Each new row is followed by what is left after taking away its nearest point in the smallest flat space through zero that holds the last named rows.
In the rows, 128 means zero.

K_613:
[[114 143 127 134 138 180 113 138  84 145]
 [142 139 160 113  86 143 129 143  95  76]
 [137 178 134 120  75 117 175 127  80 117]]
New rows:
[145 129  81 109 172 158 162 117 100 157] | [160 112 102  98 154 143 156 122 117 115]
[ 69 175 147 105 104 113 114 129 143 100] | [ 62 168 138 111 123 119 106 127 151 117]
[163 122 111 129 137 144 139 156 127 152] | [168 119 117 125 129 138 140 157 131 140]
[144  88 145 129 196 136 138 144 179 117] | [145 129 145 127 164 141 169 144 133 120]

K_428:
[[160 142 110 126 151 106 148 121 194 165]
 [147 125 111  99 161 192  73  68  88 139]
 [170 114 147 135 144  74  87 161 137 104]]
New rows:
[122 171  87 162 154 133 103 132  81 103] | [123 177  83 166 153 120 124 138 107 114]
[149 145 128 154  93 137 132 130 156 138] | [149 140 131 151  94 145 116 127 137 129]
[128 125 161 184 140 157 126 175 139 135] | [132 127 154 177 148 172 121 159 138 144]

K_886:
[[133 121  79 136 154 163  71 152 164  85]
 [180 128 132  83 178  84  95 185 174 114]
 [ 58 138 131  88 185 124  28 188 167  46]]
New rows:
[ 94 129 172 103 111  75 120 129 133 185] | [113 119 122 130 112 117 100 126 150 170]
[139 121 124 115 130 133 133 153 132 124] | [127 122 127 120 122 138 138 144 124 126]
[128 163  58 135 122 116  58 130 132 129] | [125 168  90 127 109  91  91 119 112 154]

K_634, 3 rows:
[[130 181 115 104  93  99 130  78 175 194]
 [150 127 119 139 192 113 145 153 127 111]
 [129 180 171 150 160 109 117 129  96 137]]
New rows:
[160 106 103  64 139 147  43 151 127 118] | [161 132 116  68 145 136  39 144 123 131]
[124 130 171 148 130  59  87 121 145 145] | [124  93 151 142 124  73  93 132 152 127]
[161 149 104 168 152 130 133 114 116  97] | [151 145 103 160 118 138 127 101 121 105]

K_517:
[[ 57 134 114 104 171  95  85 138 129 109]
 [ 32 102 117 104 202 158 166 133 110 148]
 [ 28 157  71  90 168 121 150 122 100 130]]
New rows:
[120 163 129 138 178  92 112 163 116 162] | [146 162 133 147 161 105 130 159 115 170]
[122 121 118 123  94 147 159 125 137 198] | [113 121 126 120 103 121 116 133 148 181]
[124 198  71 140 137 111  91 144 131 134] | [140 156 108 155 154 145 112 150 138 151]
[161 129 128  90 115 134 158 128 131 116] | [142 123 132  85 132 126 141 134 135 110]

K_373, 3 rows:
[[115 138 137  46 148 125 109 117 131 150]
 [137 152  99 129 127 102 119  93 149 124]
 [103 134 134 144 113 178 144 124 138 152]]
New rows:
[173 137  98 123  82  96 132 112 100 163] | [162 128 114 118  81 119 138 127  92 172]
[136 104 179  84  92 123 103 147 154  57] | [127 122 163 108  78 141 111 124 173  67]
[150 136 120  94  95  50  94 114 103 160] | [131 128 134 131  78 100 116 128 101 174]

K_251, 3 rows:
[[126 111 174 120  95 168 159  93  79  89]
 [148  85 131 152  47 112 110  94  66  91]
 [ 93 105 196 145  69 174 109  59  28 122]]
New rows:
[ 91 169  77  75 131 110  87 107 154 170] | [108 152  94  66 104 125 120  94 133 126]
[132 125 142 128  73  94 112 213 160  97] | [103 137 173 124  87 125 111 197 144 115]
[ 96 158  92 144 109 134 131 126 133 161] | [108 151  97 137 100 141 152 124 130 137]
[144 147 166  77  58 185 163  63  98 101] | [144 164 115  89  90 139 122  99 147 147]
[110  62 149 125 149 131 166 119 188 129] | [104  55 146 139 132 121 140 110 171 141]
[ 73  87  88 144 161 179 123 111 118 103] | [ 85  83  73 146 157 164 122 119 127  97]

K_689, 3 rows:
[[133 146 118  67 167 102 101 123  93 154]
 [153 159 185 119  88 114 128  99  99 179]
 [175 105  86 152 143 186 109 113  91 151]]
New rows:
[106 155 149 133 125 145 146 104 141 123] | [111 150 131 126 142 151 137 105 132 125]
[123 132 137 102 149 132 136 105 155 130] | [131 127 136 115 143 144 137 102 153 132]
[101 136 121 134 183 125 135 165 131 115] | [121 143 144 148 156 135 138 149 118 138]
[121 128 158 142 118 140 129 198  72 176] | [105 120 145 143 128 137 133 210  88 154]
[129 143 125 135 126  89 129 138 143 115] | [145 138 117 142 127 106 124 131 130 125]
[136 125 138 146 126 134 105  94 136 159] | [119 123 130 138 138 123 107 105 150 141]

K_767:
[[ 93 137 146 137 190 129 135 100 139 147]
 [ 86 149 128  89 106 160  91 169  81 137]
 [104 130 128 115 178 165 116 105 156 136]]
New rows:
[163 118  81 149  80 144 115  81  99 155] | [136 128  93 150 110 145 115  73  93 168]
[ 86 162  86 140 136 149 111  84 148 171] | [111 157  82 149  99 126 120  97 136 162]
[114  99  93 119 163 133  85 102 108 110] | [125  98  96 131 146 109  96 108  97 108]
[139 106 164 111 170 166  81 100 141 161] | [158 105 166 125 130 130  94 118 116 156]
[166 159 102 126  82 172  87 158 105 135] | [154 161 121 155 132 144 113 125 119 149]
[ 92 112 123 152 138  88 130 136 136 117] | [ 98 108 112 137 128 110 117 142 144 110]

K_68 (3 x 10):
[[114 136  67 127 147 121 148 195 169 146]
 [111  91  69 119 121 158 135 143 172 122]
 [135 140 131 139 120 135 127  74  98 104]]
New rows:
[135  97 133 109 112 114 132 152 120 119] | [137 113 122 117 115 111 138 140 109 111]
[119 100 173 189  83 117 114 101 194  92] | [120 134 152 199 100  98 128 123 190  98]
[136  86 106 119 158 177  86 155 166 179] | [148 131 116 138 164 160  91 119 123 165]
[ 93 150 116  99 144  88 146 133 121  85] | [ 92 126 134  90 135  97 136 129 127  87]

K_531, 3 rows:
[[125 154 181 144 126 182 140 148 207 145]
 [147 149  69 192 109 153  75 138 140  78]
 [102 114 131 146 146 117 155 123 172 114]]
New rows:
[136 135 115  92 125  91 105 128 141 127] | [135 140 121  99 125 101 105 132 157 126]
[109 121 156 138 130 121 126 120 171 151] | [122 122 133 136 121 114 106 118 136 145]
[147 110 198  87 114 139 162 133 118 119] | [148 109 155 123 111 134 141 131 120  83]
[134 140 130 130 177 123 138 143 121 143] | [138 144 123 137 174 127 130 145 120 138]
[136  93 155 116 123 122 130 109 142 127] | [144  99 142 126 116 128 115 112 136 119]
[128  96 146 134  74 117  74 150  89 154] | [106  85 151 149  89 110  97 147 129 144]

K_491, 3 rows:
[[101 142  70 136 148 132 133  83 146 126]
 [196  85  33 105 128 186 194 122  82  96]
 [135 132  88 125 177 209 151  77 163 143]]
New rows:
[ 90 138 126 168 144 132 110  87 176 143] | [131 111 129 155 119 130 128 124 137 126]
[178 133 131 134 110 114 109 142 142 126] | [167 140 117 137 119 118 108 126 152 128]
[132 121 110 153 122 122 102 123 153  76] | [142 118 127 150 124 136 103 130 155  81]
[175 136 145 119 130 142 143 126 131 139] | [152 146 130 126 126 114 134 116 133 135]
[ 97 124 117 124 104  68 127 149 138 126] | [120 117 122 116 125 122 142 142 149 136]

K_399, 3 rows:
[[102 169  85 131 172 101 131 112 134  69]
 [149 111 117 208 154  87 125 118 102 103]
 [114 135 126 155  92 100 160 120 140 114]]
New rows:
[153  89  85 129  81 134 163  93 113  96] | [157  90  83 107 105 151 145  97 109 100]
[ 83  88 110 107 139 141  92 115 164 159] | [ 84  86 107 136 134 121 102 110 161 148]
[126 128 170  94 174  86 112 123 124 136] | [121 127 175 105 150  76 128 121 130 137]
[137 122  89 162  93 165 157 148 161  99] | [147 117  89 150 117 180 137 152 152 106]
[174 138 104 115 117 135  90 128  92  92] | [166 140 110 114  88 131 107 128 102  97]
[ 80 156 133 173 159  91 131 167 111 115] | [ 85 146 151 143 143 117 125 177 115 145]

K_320, 3 rows:
[[138 167 125 135 143 164 154 156 159 149]
 [134 136 159 125 103 119 209 187 144 187]
 [ 95 186 204  91  87 153 147 166 178 212]]
New rows:
[126 150 126 100 120 179 137 134 167 136] | [129 113 118 104 113 147 138 123 139 118]
[120 123 105 147 146 116 144 129 133 113] | [108 130 124 135 134 117 133 126 139 125]
[174 131 182 148 145 159 121  99 123 105] | [174 123 189 146 136 148 135 107 119 114]
[ 67 131 137 140 127 132 140 129 108 163] | [ 77 128 117 150 142 137 137 124 104 146]
[132 117 138 107 102 140  99 186 134 198] | [145 102 105 122 124 139  85 169 119 162]
[123  89 177 132 141 151 135 173 114 133] | [124  93 166 135 152 160 115 160 114 118]

K_365, 3 rows:
[[177  98 171 114 122  93 138 189 135 113]
 [105  95 127 143 129 127 114 144 145 118]
 [113 103 138 101 135 159 138 155 152 156]]
New rows:
[143 116 132  85 149 130 187 155 168 152] | [127 127 109 127 144 108 164 121 154 121]
[144 134  90 108  68 128 185 153  76  88] | [113 115  81 113  72 145 177 155  91  94]
[126 160 136 146 100 141 139  92 154 144] | [132 139 148 148  99 130 137 116 162 136]
